There are 8 hidden switches. A switch that is on adds its own fixed numbers to the row, and there is some noise. The rows also spread widely along 13 directions, which tell nothing about the answers.
(in the rows, 128 means zero)
Known rows, each followed by its switches (1 for on, 0 for off):
[145 136  93 132 138 150 158 141 128 180 122 139  98 135  99 104 194 161
  69 138] : 0 1 0 0 1 1 0 1
[164 126  91 119 109  91  84 144  81 100  82 110  53 127  28 114 113 164
  88 139] : 0 0 1 1 1 0 0 0
[134 158  95  96 107 127 111 103 114 134  71  95  81 111  42  86  80 137
 137 162] : 0 1 0 0 0 0 1 1
[123 133 114 111  59 130 152 136 120 121  95 173  92 182  71  99  80 133
 122 140] : 0 0 1 0 0 0 0 1
[116 140 198  81  83 112 106 141 100  94 126 165  94 172  89  52  71  99
  40 139] : 1 1 1 0 0 1 1 0
[175 133 150 122 156 125 151 139 108 156 106 125 124 119  74  94  94 147
 101 182] : 0 0 0 0 1 0 1 0
[ 97 110  73  98  91 144 148  87 144 136  78 139 129 135  78  78 134 106
 130 137] : 0 0 1 0 1 0 0 0
[133 139 142 136 111 136 125 175 130 108 174 125  77  73  69 121  75 173
 108 157] : 1 1 0 0 0 1 0 1
[129  98 184 148 154 173 121 131 132 101  90 133 112 140 129  99 125 111
  47 110] : 1 1 1 0 0 0 0 1
[143 118  67 109  84 118 145 109 117 120  99 132 129 147  83  97 117 173
 115 126] : 0 1 0 0 1 0 0 0
[133 136 100 108  90 155 149 125 131 136 102 134 129 154 106 100 130 156
  94 129] : 1 1 0 0 1 1 0 1
[158 115  87 114 106 104 138 180 100 118 104 139  73 102  60 125 169 125
  77 121] : 1 1 1 0 0 0 1 0
[138 114 140 132 118 152 124 134 105 149  92 159 103 136 107 133 144 173
  61 130] : 0 1 0 1 0 0 1 1
[140 158  99  87 103 149 126 135 146 156  80 110 100 131  26 103 114 164
  84 218] : 1 0 1 0 1 1 1 0
[124 105 102 123 176 153 139  95 132 113 109 115 117 105  84  71 143  95
 116 100] : 1 0 1 0 0 0 0 1
[158 115 110 131 122 158 139 160 147  68  87  88  96 158 100 115 149 135
  84  97] : 1 1 0 0 0 0 0 0
[126 128 166 123 139 154 148 150 145 124 191 151 139 117 118  85 119 180
  74 148] : 1 0 0 1 1 0 0 1
[114 133 151 105 122 120 182 123 133 134  99 142 170  93 117  47  97 115
 136 160] : 1 0 1 1 0 0 1 0
[133 123 166 146 127 141 126 108  75 171  77 164 101 124 128  96 125 107
 105 118] : 0 1 0 1 1 0 0 1
[130 151 119  87  82 200 137 156 164  64  60  82  97 150  63  96 106  90
 119 133] : 1 0 0 1 1 0 1 1
[143 124 110  92 117 104 139 152 117 117 119 107  92  89  69  91 119 106
 109 144] : 1 1 0 0 0 0 0 1
[135 126  75  86 142 156 143 132 131 123 151 131 132 119  88  95 160 124
 120  95] : 1 1 1 0 0 0 0 1
[149 161 153 130 179 131 146 121 130 174 128 121 120 121  91  69 104 163
 110 185] : 1 0 1 0 0 0 0 1
[162 125  84 125 101  80 126 151  94 126 122 120 105 116  92 121 137 204
 109 123] : 0 0 0 1 1 0 0 0
[140 149  90  96  98 147 173 120 120 143  65 132 138 169 113  90 137 130
 152 106] : 0 0 0 1 0 0 1 1
[154 108 102 126 140 167 164 138 149 140  95 110 155  85  89 119 131 167
 105 165] : 0 1 0 0 1 0 1 0
[138 122 136 124 109 145 124 147 102 169 101 178 113 143 102 135 169 187
  29 147] : 1 0 1 1 1 1 1 1

New rows, each followed by its switches (1 for on, 0 for off):
[144 145 114 145 144 170 113 111 120 154  85 116 116 108  91 127 124 161
 135 135] : 1 0 1 0 1 0 1 0
[ 99 169 134 120 119 126  76 123 110 159 179 139 101  92 118 119  97 202
 154 120] : 0 0 1 1 0 0 0 1
[136 121  88 105 125 142 198 116 117 166  73 166 138 126  79  54 175 100
  94 154] : 1 1 1 1 1 0 0 1
[157 124 121 151  78 160 187 136  91  99  30 170  89 184  75  87 115 100
 100 106] : 1 0 0 1 1 1 1 1
[121 102 147 146  93 152 133 133 127 132  65 150 108 119  98 129  97 151
  70 160] : 1 1 1 0 0 1 0 1
[161 119  81  82 114 120 162 158 144 126 127 115 126 133  64 107 130 180
  82 169] : 0 1 0 0 0 0 0 1
[145 151 135  99 172 167 127 132 167 133  92  66 126 120  71  76  99 152
  92 193] : 0 1 1 0 0 0 0 1
[ 82 152  76  95  65 117 147 100 151 116  75 103 133 112 111  54 108 131
 143 125] : 1 1 1 0 0 1 0 1
[111  95 108 102 103 147 143 160 139 117 164 161 128 118 118 132 146 128
 109  89] : 0 0 1 0 0 0 0 1
[119 135 158 182 134 134 173 156 160 150 158 172  88 136 106  86 146 195
  59 174] : 1 0 1 0 0 0 0 0
[101 120 135 148  75 115 149 109 119 129  66 145 105  96 102  74  83 143
  98 155] : 0 1 0 0 1 0 1 1
[118 122 112 107 125 122 116 121 125 137 104 126 106 103  76  91 136 154
  90 154] : 0 1 1 1 0 0 0 0
[148 112  95  99  73 115 156 191 114  93 130 124 131  81 109 127 134 143
 118 108] : 1 1 0 1 1 0 0 1
[144 158 145 141 155 134 127 139 120 159 128 127  93 128  95  99 101 163
 125 149] : 0 0 1 0 0 0 0 1
[131 102 154 142 124 144 144 162 160  75 158 124 128 141 125  98 105 191
  51 123] : 0 0 0 0 1 0 0 1
[166 135 146 133 117 142 118 187 119 112 117 111 125 102 108 164  73 177
 145 127] : 0 0 1 0 0 0 1 0
[132 109 138 119 158 138 148 135 153  99 130  93 127  91  88  69 101 146
  76 154] : 0 1 0 0 0 1 0 1
[146 127 131 141 139 140 134 127 112 125  97 123 136 120 122 105 106 168
 100 114] : 1 1 1 0 0 1 0 1
[176 177 166 134 192 193 115 151 102 158 206 158  87 142  61 118  77 158
 148 138] : 1 0 1 0 0 0 0 1
[140 131 110 102 102 161 123 126 117 138  85 135 126 145 102 132 114 135
 125 119] : 1 1 1 0 0 0 0 1
[160  87  97 131 121 165 139 131 115 128  73 125 135 112  96 149 136 152
  83 125] : 1 1 0 0 1 1 0 1
[175 116 138  76 105 152 137 184 108 101 118 147 145 169 112 148 115 129
  87  97] : 1 0 1 0 0 0 1 1
[142 117 100 128 118 117 132 121 116 141 111 136 132 116  89 108 123 185
  91 148] : 1 0 1 0 1 1 0 0
[135 151 130 117 122 112 126 145 111 143 128 127 127 112 126 106 129 160
 139 123] : 1 0 1 1 0 0 0 0
[158 132  90 122 146 162 150 139 112 129 143 149 114 145  75  89 164 138
  92 104] : 1 1 1 0 1 1 0 0
[155 144 106 102  95 102 148 188 112 107 149 127  87 117  79 103 121 162
 110 130] : 0 1 0 1 0 0 0 1
[ 77 126 136 133 112 198  88 121 177 114 109  97 115  91 125 118 117 148
 103 123] : 0 1 1 0 1 0 0 1
[122 137 170 187 157 144 147 148 141 120 129 135  77  86  76  63 100 147
  86 167] : 0 0 1 0 1 0 1 0
[134 145 141 143  94 140 136 143 110 119 107 162 100 156 102  88 117 182
  67 133] : 1 1 1 1 1 0 0 1
[158 191  91 112 141 171 148 120 158 190  45  61 152 131 105 108 130 176
 164 183] : 1 1 1 0 0 1 0 0
[143  88 154 141  96 214 158 160 102 150 119 224 116 144 100 174 116  79
 124 108] : 1 0 1 0 1 0 0 1
[111 128 138 132 120 170 132 124 150 103 139 118 127 104 117 102  91 155
 118 119] : 1 1 0 0 0 1 0 1
[139 146 127 161  98 106 140 151 124 123  82  91 110  99 138  99 123 169
 111 129] : 1 1 0 0 1 1 0 0
[152 112 134 153 163 167 114  96 124 138 122 142 110 172 101 116 130 204
  65 125] : 0 1 0 0 0 0 0 0
[141 151 142 130  76 133 125 171  89 101 106 149 100 106  94 110  82 152
 119 114] : 1 1 1 1 1 0 1 1
[134 114 151 151 146 157 146 154 128 114 148 159 108 110  89  96 127 158
  70 138] : 1 0 1 1 1 0 0 1
[139 150 114 159 128 159 112 108 115 166 103 142  69 170 111 129 164 190
  85 113] : 1 1 0 0 0 0 0 1
[123 136 159 131 120 118 150 135 153  70  95 100  99 150 106  43 100 144
  57 136] : 1 0 0 0 0 0 1 1
[116 142 104  87  79 122 141 142 144 114  62 102 113 124  84  91  98 123
 125 150] : 0 0 1 0 0 0 1 1
[132  88 165 134 149 158 108 120 106  89 105 128 148  95 118  94  89 123
  98  99] : 0 1 1 1 1 0 0 0
[126 114 106 103  75 105 142 149 114  97 123 132 101 106  94 100 116  99
 133 108] : 1 1 0 0 0 0 0 0
[133 142 123 111 116 132 165 141 118 100 126 126 116 122 100  58 100  93
 143  96] : 0 0 0 0 1 0 1 1
[110 114 132 120 123 135 113 146 132 119 140 130 102  96 111 109 130 140
  89 115] : 0 1 1 0 0 0 0 1
[106 150 165 138 105 131 128 149 134 111  83 127  64 144 105  58 142 105
  60 136] : 1 0 1 1 1 0 0 1
[170 176 150 143 109 116 166 193 106 149 154 140 132 160 172 111 134 178
 135  90] : 0 0 0 0 1 0 1 0
[143 123 149  95 139 141  94  78  79 127  94 142 130 154  85  80  80 147
  85 124] : 0 0 0 1 1 0 1 1
[127 112 161 138 144 123 162 166 135 134 161 144 144  90 129  72 133 149
  61 146] : 0 1 1 0 1 1 0 0
[129 148  89 117  91  70 112 119 106  98  90 119  83 123  45  61  91 225
  75 162] : 0 1 1 1 0 0 1 0
[119 155  87 133 137 150 128 108 147 136 101 102 120 114  98  81 156 165
 120 123] : 1 0 1 0 1 0 1 0
[103 141 131 113  94 149 135 149 157 120 159 143 116 139 108  78 125 159
  84 138] : 0 1 1 0 1 0 0 0
[151 128 116 126 151  86 107 123 111 128  65  70  86  95  81  98 118 165
  83 152] : 0 0 0 0 0 0 1 1
[123 132  89 127 101 137 139 123 128 136 102 135 113 116  82  91 114 164
 111 142] : 0 1 1 0 1 0 0 1
[150 124 119 125 128 183 116 145 110 133 137 161 108 120  57 134 108 181
  94 145] : 0 1 1 1 1 0 0 1
[182 189 166 138 161 174 132 152 108 191  99 120 110 160 102 115  88 148
 149 166] : 0 0 1 0 1 0 0 1
[143 113 149 169 142 150 131 115 133 131 109 123 145 143 158 134 102 201
 122 108] : 0 0 0 0 0 0 0 0
[153 149 147 125 102 114 140 149 108 111  93 127  95 167 104  95  84 156
 103 126] : 0 0 0 0 0 0 1 1
[155 126 115 116 156 107 188 188 113 179  88 133 116  81 122 102 229  96
  84 134] : 1 0 1 1 0 0 1 1
[149 142 144 137 121 134 143 150 115 126  98 139 122 143 115  83 132 179
  61 139] : 1 1 1 1 1 0 0 1
[120 107 118 118 127 163 128 119 110 163 136 179 122 101  71 110 137 142
  75 144] : 0 1 1 0 1 1 1 0
[140 128 142 148  97 158 154 156 130 126  85 153 103 168 115 116 123 134
 101 122] : 0 1 1 0 0 0 0 0
[127 126 140 126  98 119 109 156  85 103 108 156  75 134  99 101 135 124
  75  87] : 0 0 1 1 1 0 1 1
[138  99 112 103 112 158 125 155 133 115 113 133 117 121  92 143 149 121
  91 119] : 1 1 1 0 0 0 0 0
[141 143 119 136 118 119 156 150 130 136  98 113 118  91  96  81 120 140
 118 160] : 1 1 1 0 1 0 0 0
[142 107 107 114 110 156 142 136 129 109 108 132 119 110  68 122 111 145
  96 140] : 1 0 0 0 1 0 1 1
[ 94 123 161 127 145 161 128 140 163  97 176 111 145  33 117  87  68 142
 138 139] : 1 1 1 0 0 0 0 1
[142 169 138 112 109 122 115 119 125 125 113 111 106 156  94  80  90 195
  93 156] : 1 1 0 0 0 0 1 0
[134 110 178 142  90 138 133 146 116  92 104 166 104 173 103 109  53 131
 103 126] : 0 0 1 0 0 0 0 0
[129 143 141 130 131 194 148 140 155 158 148 157 161 167 132 116 142 205
  74 136] : 0 0 1 0 1 1 1 0
[131 135 168 137 125 144  74 167 111  99 160 136  85 106  95 145  92 193
  91 118] : 0 0 1 1 0 0 1 0
[161 112 116 111 119 128 144 152  96 131  77 135 120 124 109 122 135 102
 111 106] : 1 1 1 0 0 0 0 1
[121 120 117 127 107 138 136 123 142 108 145 146 131 106  75  98  74 192
 112 158] : 1 1 1 0 0 0 0 0
[ 94 119 137 114 128 124 126 100 123 146  96 150 132 114 127  66 157 145
  66 127] : 0 1 1 1 0 0 1 0
[133  77  92  70  93 127 178 154 131 132 147 156 161  79  70 109 115 128
  87 168] : 0 1 0 0 1 1 0 1
[141  87 111 112 140 131 149  82 125 144  41 114 147 138 109 101 140 102
 109 137] : 1 0 0 0 0 0 0 0
[128 118 128 128  94 131 141 150 122 115 111 153 111 119  87  93 115 149
  74 140] : 0 1 1 0 1 0 1 0
[186 124 129 113 109 155 166 219 116 120 115 133 144 120 109 148 126 140
 108 123] : 0 1 1 0 1 0 1 0
[169 109 123 137 157 112 147 157 134  90 158 116 137  86  59  80  88 216
  57 179] : 1 1 1 0 1 0 0 0
[120 121 127 152  98 100 133 113 110  71 131 151 102 122  77  45  68 168
  85 124] : 1 1 1 0 1 0 0 0
[100 102  99  95 103 144 178 119 156 120 133 165 155 107  73  64 117 145
 107 163] : 0 1 1 1 0 0 0 0
[147 118  82 102  95 145 127 138 108  89  97 119  92 134  66 115 123  93
 141  82] : 0 0 0 0 1 0 1 0
[204 115 172 175 122 160 168 174  92  99  80 161  89 176  63 126  62 141
  90 147] : 0 0 0 0 1 0 1 0
[107 125 111 138 127 108 127 116 120 144 106 126 108  74 101  82 153 143
 109 140] : 1 0 1 1 1 0 0 0
[111 127 158 128 121 108 130 141 111 128 131 149  95  92  77  52 111 136
  62 167] : 0 1 1 1 1 1 0 0
[138 112 124  92 177 145 120  60 130 159  95 122 164 134  72  65 102 168
  65 190] : 1 0 1 0 1 0 0 1
[146 119 138 127  98 127 181 154 114 102  58 156 114 182 118  68 150 115
  56 111] : 1 1 1 1 0 0 0 1
[ 98 115 147 192  78 164 164 152 154 121  41 144  80 114 127 116 132 127
  79 138] : 1 1 1 0 0 1 0 1
